There are 8 hidden switches. A switch that is on adds its own fixed numbers to the row, and there is some noise. The rows also spread widely along 9 directions, which tell nothing about the answers.
In the rows, 128 means zero.
Known rows, each followed by its switches (1 for on, 0 for off):
[ 85 126 136 159 162 143 128 101 112 132  80 169  81 126  97 106 126 157
 127 167 105 141 123 153 173  82 115 127 142 135 136 145 151 110  56 120
 104]
0 0 1 0 1 1 1 1
[157  92 126  81 161 146 181  78 101 163  87 184 171 126 168 133 173 121
 143  89 109  97 139 168 133 136 167  71 109 114 150 158 187 157 113  97
 157]
1 1 1 1 1 1 0 1
[113 130 144 125 138 143 188 118 138  81  85 155 129 110 132 106 114 157
 164 142 128 162 159 171 176  96 147 151 171 101 121 146 140 129  91  92
 155]
0 0 1 0 1 1 1 1
[131 116 119 143 154 183 168  81 139 126 184 114 131 119 148  51  76 143
 121 136 182 165 123 136 187 162 157 107 138 137 112  98 154 115 116 101
 145]
1 1 0 0 1 0 1 1
[131 130 128 129 193 164 146  49 170 116 127 175 119 112 140  87  98 110
 115 126 139 131  79 135 150 122 148 121 123 105 130 115 124 143 157 117
 106]
1 1 1 0 0 1 0 1
[ 98 123 126 160 174 153 123  43 180  96  94 158  68 128 118  99  76 106
  87 176 151 136  72 132 154  99 117 105 146 156 157 108 111 141 130 156
  71]
0 1 1 1 1 1 1 1
[120  99 160  79 118 132 194 144 116 131  68 181 174 130 178 148 173 143
 173 130  94 114 162 177 183 103 152 117 157 111 124 188 162 146 101  69
 138]
0 1 1 1 0 1 0 0
[120 146  98 180 154 177 146  83  94 136 151 141  84 127  74 100  74 149
 100 162 182 155 136 166 141 130 135  85 121 162 154 110 182 103  82 122
 110]
1 0 0 0 1 0 1 0
[164 137 118 136 111 139 180 125 187  75  90 132 143 132 134 187 112  94
 123 140 122 152 124 155 121  79 176 129 136  94 129 157 133 165 187 114
 105]
0 0 1 0 0 0 1 1
[162 105 119 103 155 153 180  89 112 127 115 179 118 138 148 130 145 115
 131 100 127 124 126 177 116 124 146  69  87 138 172 141 158 160 143 107
 102]
1 0 0 1 1 1 1 0
[ 99  98 134 111 193 139 127  70 133 168  98 201  82 115 174  65 144 130
 120 149 111 101  86 124 182 124 113  97  94 149 137 107 121 148 128 113
 103]
1 1 1 0 1 0 0 1
[110 133 136 147 167 164 154  74 152 106 110 165 110 119 119 107  99 134
 129 143 143 146 106 156 151  91 144 136 150 109 125 137 142 133 112 113
 112]
0 1 1 0 0 1 1 1
[113 104 128  86 159 138 147  83 176 142  95 171 120 123 195  90 137 104
  97 150 142  96  84 118 186 131 125 105 131 147 131 105 106 158 158 122
 104]
0 1 1 0 0 1 0 1
[105 139 151 155 128 144 154 164 114 143 120 178 114 133 138 102 148 164
 182 164  68 171 149 168 190  77 106 145 122 104 106 176 149 103  94  45
  92]
0 0 0 0 0 1 0 1
[144 134 144 146 179 163 152  74 136  96 139 182  83 133 112 105 113 134
 157  98  90 176  89 157 100  73 113 135  67  88 168 157 110 154 166  90
  56]
0 1 0 0 0 1 1 1
[ 94  95 139  75 142 143 176 136 128 121  58 154 124 130 187 106 153 122
 146 150 124  95 117 146 197 126 121 104 137 161 126 111 120 156 107 101
 133]
1 0 1 1 0 1 1 1
[133 118 121 168 119 172 156  94 145 160 157 129 111 155 151 109 114 107
  93 157 121 135  92 138 173 130 126  58 107 195 155 129 182 109 137 121
  51]
1 1 1 0 1 1 1 0
[134 118 107 109 147 159 197  81 144 137 152 147 120 115 182  87  91 122
 123 126 192 127 113 145 138 150 135  89 107 162 157  88 143 168 168  97
 127]
0 1 1 1 0 0 0 1
[141 102 171 130  83 162 172 173 143 115 115  92 175 170 168 161 152 127
 153 134  36 152 115 121 192 104 150 123 112 124 120 189 146 127 142  74
  67]
1 1 1 0 0 0 1 0
[140 126 136 153 151 179 161  82 184  87 169 124 111 139 148  88  70 109
 121 133 149 176  79 133 150 117 128 121 119 127 140 119 109 141 172 106
  67]
0 1 0 1 0 1 1 1
[110 135 132 161  98 154 168 150 180  72 103  93 122 139 131 143  74 120
 122 191 144 163 124 137 184  97 138 135 176 142 115 126 121 129 129 110
  98]
0 0 1 1 0 0 1 1
[120  91 157 153 156 187 119 102 152 145 156  90 146 154 156  91 113 121
 107 136  89 143  66  90 203 137 150 123 118 130 103 132 142 111 103 114
  85]
1 1 1 1 0 0 1 1
[112 111 111 109 107 156 203 134 107 177 116 140 148 121 178 119 136 144
 138 151 182 112 165 168 179 137 154  89 145 166 114 124 199 136  87  83
 172]
0 1 1 0 0 0 1 1

New rows, each followed by its switches (1 for on, 0 for off):
[125 123 132 163 112 128 161 141 113 186 124 185 114 137 159 140 162 141
 135 166  82 133 150 170 169  88 131  92 105 147 126 173 194 113 115  79
  84]
0 0 1 0 1 0 0 0
[120  99 136  87 120 138 177 135 124  74  57 116 118 144 139 142 120 130
 133 145 113 123 129 138 166 129 132  99 129 163 170 120 103 162 125 119
 108]
1 0 1 1 1 0 1 0
[110 141 148 153 117 157 174 148 168  75  89 128 152 127 131 134 106 130
 157 172 110 161 140 156 203  88 157 153 188 101  86 153 143 110 104  88
 133]
1 0 1 0 0 1 1 1
[125 123  86 158 105 143 157  91 186 176 117 184 101 126 183 140 120  69
  73 209 194 103 122 168 179 120 152  39 145 192  99 106 186 134 166 128
 109]
1 1 0 0 1 0 1 1
[121  99 138  89 154 140 136 110 101 131  75 162 123 145 128 119 154 133
 120 141  96 116 131 145 177 132 125  91 122 136 154 145 127 132  88 113
 108]
1 0 0 1 1 1 0 0
[125 123 105  72 160 139 202  92 126 126  96 179 124 100 166 100 116 128
 125 127 195 100 139 164 148 150 155  95 127 147 146  88 136 171 154 105
 160]
1 0 1 0 0 0 0 0
[101 120 120 153 108 158 149 124 166 151 113 131 124 137 157 131 113 114
  99 191 152 125 115 139 195 111 142 102 158 164 105 127 162 121 115 117
 104]
0 1 1 0 0 0 1 1
[119 112 156 170 179 157 148  80 131 154 136 199 118 128 160  83 133 137
 162 133  70 149 105 158 172  96 129 115 112 109 118 161 170 111 109  72
  94]
1 1 1 1 1 1 0 1
[135 125 111 100 126 128 142 135 111 133  34 150 120 149 114 186 160 115
 118 150  78 102 123 143 123  93 130  92  92 133 169 148 131 161 136 121
  95]
1 0 1 0 0 0 0 1
[137  99 129  66 133 144 188 128 105 139  93 171 141 125 173 128 162 138
 160 109 133 122 154 166 144 115 152 113 108 109 136 152 140 173 128  76
 155]
0 1 0 0 0 0 1 1
[149 111 126 133 166 166 160  70 149 142 172 129 123 130 173  62 101 125
 116 109 122 146  82 109 158 154 133  98  78 142 152 104 130 144 171 104
  93]
1 1 1 0 1 0 0 1
[ 93 140 112 139 137 155 134 120 121 151  77 139 111 136 112 115 120 133
 102 188 133 112 120 140 186 120 114  93 139 172 142 112 152 109  82 124
 109]
1 0 1 0 0 1 0 1
[108 103 151 101 150 110 144 125 169  88  37 177 118 122 168 132 146 111
 142 168  79 114 114 134 193  96 128 131 142 113 121 137  82 161 150 109
 110]
1 0 1 1 1 0 0 1
[121 133 130 145  98 147 156 159 101 134  60 136 146 163  97 193 145 130
 130 172  80 122 150 169 158  94 136  84 138 150 151 177 183 112  78 103
  90]
1 0 1 1 0 1 0 0
[131 124  89 134 126 138 173 102 124 174 135 181  84 129 163 116 116 111
  94 170 187 116 138 170 141 137 119  46 103 197 162 103 171 146 151 111
  95]
0 0 0 1 1 0 0 0
[152 110 147 107 129 162 192 153 100 121 119 119 146 144 158 126 149 150
 179  89  72 151 127 141 145 115 141 127  70 113 144 151 144 151 132  65
 112]
1 0 1 0 0 0 1 1
[ 84 110 140 127 168 158 113 105  93 183 134 173  87 133 132  68 134 166
 118 163 124 129 113 128 194 127 105 116 103 149 137 130 135 114  74  93
  87]
0 1 0 0 0 0 0 0
[102 111 124 104 177 177 120  84 129 119 109  85 131 133 108  72  90 146
  75 145 164 127  93  92 195 167 135 130 157 146 146  87 111 116  58 151
 129]
0 0 1 1 0 1 0 1
[125 116 149 139 139 155 134 137 182 106 129 129 133 136 163 102 109 107
 127 167  98 155  95 113 209 121 138 136 134 111  91 129  97 129 156  92
  88]
1 0 0 1 0 0 0 1
[105  92 131  75 112 121 152 152 116 133  23 134 133 140 157 152 177 130
 120 162  93  90 142 136 198 119 137  98 142 154 132 134 127 150  89 120
 141]
1 0 1 0 1 0 1 1
[148  80 154 113 148 135 163 119 117 143  95 180 136 142 172 155 184 118
 145 103  56 120 115 156 150 100 159 101  85 111 134 174 161 156 135  92
  95]
1 0 1 1 1 0 1 0
[119  88 173 162 165 175 129 105 117 166 142 161 142 148 150 123 157 135
 145 121  53 135  91 137 184  96 160 126 103 100 100 186 181 111  90  81
  80]
1 1 1 1 0 0 1 0
[150 119 131 138 113 144 180 133 143 176 140 172 148 139 191 142 161 117
 152 133  87 137 129 156 151  95 142 101  90 121 122 171 179 145 167  64
  92]
0 1 1 0 0 0 0 1
[130  98 174  86 166 154 177 126 102  71  79 137 142 142 133 125 145 152
 179  86  61 141 113 142 152 106 136 146 105  95 161 160 108 154 107  86
 102]
1 0 1 1 0 1 1 0
[149 112 103 114 122 140 173 103 127 144 111 137 125 140 147 148 123 113
  89 142 156 117 136 149 135 141 148  65 116 169 174 123 161 153 140 131
 108]
0 0 1 1 1 0 0 0
[126 154 115 155 171 153 167  77 173  92 143 160 104  94 126  89  59 132
 122 149 182 160 113 146 142 112 148 145 142 102 124 102 122 140 164 111
 124]
0 0 1 0 0 0 0 1
[136 141 121 162 107 143 200 116 176 105 147 178  93 117 169 116  92 120
 155 167 155 175 144 183 149  88 129 105 126 137 126 135 142 149 187  71
  97]
0 1 0 0 1 0 1 1
[124 106 146 160 181 161 117  72 160 153 129 176 100 133 151 113 137 106
 117 131  81 129  57 124 153  90 145 118  84 106 113 148 142 138 154 111
  64]
1 1 1 0 0 0 1 1
[141  97 143 113 178 158 164  94 137 150 172 161 131 119 189  74 131 129
 128  96 126 134  94 124 166 140 151 128  89 113 129 126 139 144 151  90
  99]
0 0 1 1 0 0 0 0
[108 134 130 201 154 148 128  77 201 147 125 208  92 114 146 135 109  93
 105 195 136 135  86 159 164  57 157 124 147 114  80 151 167 125 154 113
  76]
0 1 1 0 0 0 1 1
[142 104 142  95 174 158 162  93  99  92 125 141 130 121 108  95 122 166
 139  89 124 162 142 143 144 129 161 149 115  77 147 150 122 142  97 103
 143]
0 0 0 0 1 0 1 0
[141 110 110  91 144 171 183  88  66 153 131 105 155 136 124  98 117 163
 114 105 159 121 150 138 146 180 152  71 105 162 185 112 178 134  83 110
 155]
1 1 1 0 1 0 0 0
[148 100  93  95 172 159 134  73 128 200 143 162 117 137 173  89 148  93
  65 120 169  92  85 126 150 163 136  63  85 164 149  95 154 147 139 136
 105]
0 0 0 1 0 1 0 1
[108 136 115 164 156 155 129  73 156  96 109 136  85 122  90 120  75 128
  70 180 168 145 110 135 159 113 148 120 160 144 144 114 132 123 107 158
  93]
0 0 1 0 1 0 1 0
[138 149  89 171  94 156 209 122 127 149 139 147 105 129 149 129 100 127
 127 163 179 150 157 193 138 108 129  63 131 194 152 116 211 120 127  97
 118]
0 0 1 0 1 1 1 1
[ 95 130 152 178 157 147 117  82 181 129 110 176 126 119 129  95 109 134
 114 189 105 154 113 141 213  91 143 145 187 100  84 159 146  88  88 115
 108]
0 1 1 0 1 1 0 1
[116 141 105 134 102 114 135 151 160 137  41 188  90 143 135 187 150  86
 105 214 105 106 126 161 157  75 113  78 115 156 133 139 124 154 170 115
  74]
1 0 0 0 0 0 0 1
[137 103 113 136 200 164 112  60 157 183 162 182 104 122 168  77 127  91
  81 134 147 111  63 119 163 144 147  91  84 127 111 100 139 139 158 124
  94]
1 0 0 1 0 0 0 1
[164 136 104 188 182 170 164  39 174 146 188 175 115 118 150  88  82  92
 101 123 154 150  83 155 127 130 160  83 108 128 133 110 184 122 173 119
  94]
1 0 1 1 1 1 0 1
[121 106 145 162 156 146 129 103 134 156 115 173 111 133 140 123 153 127
 113 152  80 130 106 144 183  96 156 114 116 119 105 160 168 111 105 110
  86]
1 0 1 0 1 0 1 0
[115 101 116  86 142 138 173 104 102 112  71 138 105 129 130 129 120 137
 109 138 166 108 140 148 146 135 138  90 134 166 179 113 130 161  96 135
 131]
0 0 1 1 1 0 1 0
[159 145 124 164 127 151 168  86 189  92 141 134 143 125 134 137  79 110
 119 144 128 175 123 145 137 103 162 124 140  96 131 150 144 138 178 108
 103]
0 1 1 0 1 0 0 1
[133 134 132 115 117 135 194 149  74 104  84 139 126 143 109 146 132 171
 175 124  77 151 168 168 132 105 119 109  93 134 187 157 145 142 112  73
 109]
1 0 1 0 1 0 0 0
[107 111 124  93 128 106 165 120 156 102  48 176  99 123 163 143 130 112
 112 179 140 102 133 152 170 110 125  96 146 162 159 120 104 171 151 123
 101]
0 0 1 1 1 0 0 0
[122 130 142 150 145 143 169 115 185  90 115 194 100 118 159 122 113 106
 157 153 123 160 114 175 160  70 133 138 139 101 107 150 116 147 165  82
  90]
0 0 0 1 0 1 1 1
[140 130 120 190 161 186 146  48 174  98 170 107 110 132 112 104  43 106
  90 149 163 168  81 124 143 128 161 102 132 139 139 108 152 123 145 136
  92]
1 1 1 1 1 0 1 1
[156  72 156  68 146 133 157 110 159 136  93 162 180 139 197 156 181  95
 120 103  80 104 102 127 164 119 179 118 113  83 126 179 126 173 167 102
 103]
0 1 1 1 0 0 0 0
[167 132  94 170 144 173 176  50 176 135 176 138 123 123 152 113  74  90
  89 131 182 147  96 149 124 137 171  70 112 150 139 104 183 139 181 127
 109]
1 1 1 0 1 0 1 1
[104 104 152 137  86 127 188 153 149 120  97 163 101 146 193 139 134 124
 154 177  97 137 132 162 185  88 111  90 127 181 144 156 143 149 148  77
  64]
0 1 1 1 1 0 1 0
[107 122 157 148 145 155 122 137 131  74  57 112 125 150  78 163 115 138
 136 159  64 150 112 128 164  77 143 151 143  95 129 162 114 126  78 119
  97]
1 0 1 1 0 0 1 1
[112 136 146 138 169 141 146  95 174  42  66 158  81 129 104 136  90 116
 135 150 105 155  86 145 130  62 117 152 131 105 158 138  76 161 152 126
  64]
0 0 1 1 0 1 1 1
[135 127 110 161 180 178 143  42 126 141 168 132  83 126 113  76  76 137
  94 117 162 155  85 129 120 131 137  99  87 148 173 103 154 137 126 135
  92]
0 1 1 0 1 0 1 1
[113 109 160 142 152 159 122  87 145  84  78 129 135 148  90 142 111 135
 109 151  93 147 112 134 173  98 153 131 170 109 142 176 131 118  73 137
  93]
0 1 1 1 1 1 1 0
[173 118 114 106 160 157 166  98 143 140 144 158 156 121 158 119 136 109
 122 103 131 136 120 142 140 138 175 110  92  84 118 134 145 151 169  94
 138]
1 0 0 0 0 0 0 1
[146 123 158 151 117 147 154 137 164 109 129 160 131 152 147 154 121 116
 148 150  73 168 117 151 152  81 137 123 106  96 129 188 126 141 171  71
  50]
0 1 0 1 0 0 0 0
[120 134 142 168 152 159 175 111 152 115 174 157  91 123 156  82  83 139
 150 143 127 172 102 143 157 106 120 135 102 133 138 125 129 132 159  75
  62]
0 0 1 1 0 0 0 0
[108 123 123 126 208 154 169  40 142 151 159 236  82  85 184  14 106 137
 150 133 180 132 112 173 176 138 125 105 120 132 118  91 137 137 144  78
 141]
1 1 0 0 1 1 0 1
[101 123 107 120 147 163 169 107  90 149 121 149  82 125 141  60 111 155
 124 158 175 127 138 159 181 150 103  80 120 195 150  81 154 121  78 104
 134]
1 0 0 0 1 1 1 1
[144 109  99  69 141 115 145  91 146 121  37 151 131 125 134 165 148 103
  76 145 138  92 129 132 138 127 158  94 131 127 162 124 117 176 141 157
 141]
0 0 1 0 1 0 0 1
[ 72  98 148 113 141 143 157 120 123 138  96 154  90 121 179  63 128 161
 144 170 129 127 127 132 218 121 104 124 138 171 126 110 120 136  85  95
 122]
0 1 1 0 1 0 1 1
[107 113 101  78 116 141 205 109 119 117 113 151  78 123 177  81 100 139
 124 161 210 120 152 161 163 153 106  69 122 214 179  78 117 173 145 107
 118]
0 1 0 0 1 0 1 0
[111 121 168 112 139 153 155 136 107  92  96 124 143 141 112 120 122 177
 161 132  72 162 136 127 175 102 135 163 130  91 146 170 108 133  93  79
 103]
0 1 1 0 0 0 0 0
[155  82 141  87 135 162 161 113 139 143 143 119 173 136 183  98 149 129
 120 103 122 145 128 123 189 154 174 120 124 101 110 148 143 140 117  97
 150]
0 1 0 0 1 0 1 1
[102 115 139 104 158 142 186 110 142  70  89 165  81 118 156 101  98 128
 152 142 149 127 105 148 157 108 115 121 118 155 157  96  88 176 159 101
  95]
1 0 1 1 0 0 1 0
[116  95 128 111 105 135 170 132  97 180  94 160 111 150 172 138 171 136
 124 147 108 108 137 158 166 112 122  65  99 188 162 149 176 144 107 100
  92]
0 1 1 0 1 0 1 0
[171 129 134 154 131 153 183 114 158  89 132 130 133 137 138 142 110 114
 150 114  84 173 118 150 128  95 160 122  98  95 137 151 146 147 178  93
  97]
1 0 1 0 1 0 1 1
[ 96 120 122 178 151 164 158  83 112 150 135 157  96 119 125  93  89 155
 131 165 168 147 135 168 165 112 137 103 150 154 128 125 189 110  64 105
 132]
0 1 1 1 1 0 1 1
[136 111 155 125 162 152 176 100 134 144 134 194 153 120 173 113 149 135
 163 113  88 133 121 159 163 107 163 127 107  86 107 172 162 138 146  66
 117]
1 1 1 0 0 0 0 0
[112  86 164  90 195 144 145  72 136 124 102 193 124 113 168  97 156 138
 137 100 107 116  95 134 163 107 162 152 115  82 120 153 117 164 127 104
 114]
0 1 1 0 0 0 1 0
[100 105 143 111 152 126 157 116 111 160  81 201 117 117 176 100 165 147
 161 155  86 111 139 157 188 105 126 110 119 133 121 145 149 139 105  78
 134]
1 1 1 0 1 0 0 1
[118  95 136 124 149 145 143 137 101 175  88 189 125 134 149 143 180 124
 145 142  91 108 129 166 169  95 149 104 108 113  98 163 170 134  87  84
 128]
1 0 0 1 0 0 1 1
[124 153 104 180 123 160 200 103 161 101 169 132  80 110 146  77  49 138
 130 166 195 177 127 160 154 117 124 109 132 173 142  84 152 131 154 100
 109]
0 0 1 0 1 0 1 1
[136 136 105 171 152 154 167  83 137 142 130 176  89 120 132 124 111 117
 120 145 140 138 115 168 130  97 148  89 102 142 137 122 177 135 144 112
 107]
1 0 1 0 1 0 1 1
[118 101 146  55 112 132 160 170  95 130  50 137 148 148 153 139 175 155
 159 139  80 123 158 136 178 115 119 124 111 119 149 164 105 160 103  76
 130]
0 1 0 0 0 0 0 1
[146 118 144 121  90 137 179 167 121 135  76 153 147 160 146 191 184 124
 145 134  54 132 139 168 146  72 138 102 107 128 146 199 171 140 128  86
  74]
0 0 1 0 0 1 1 0
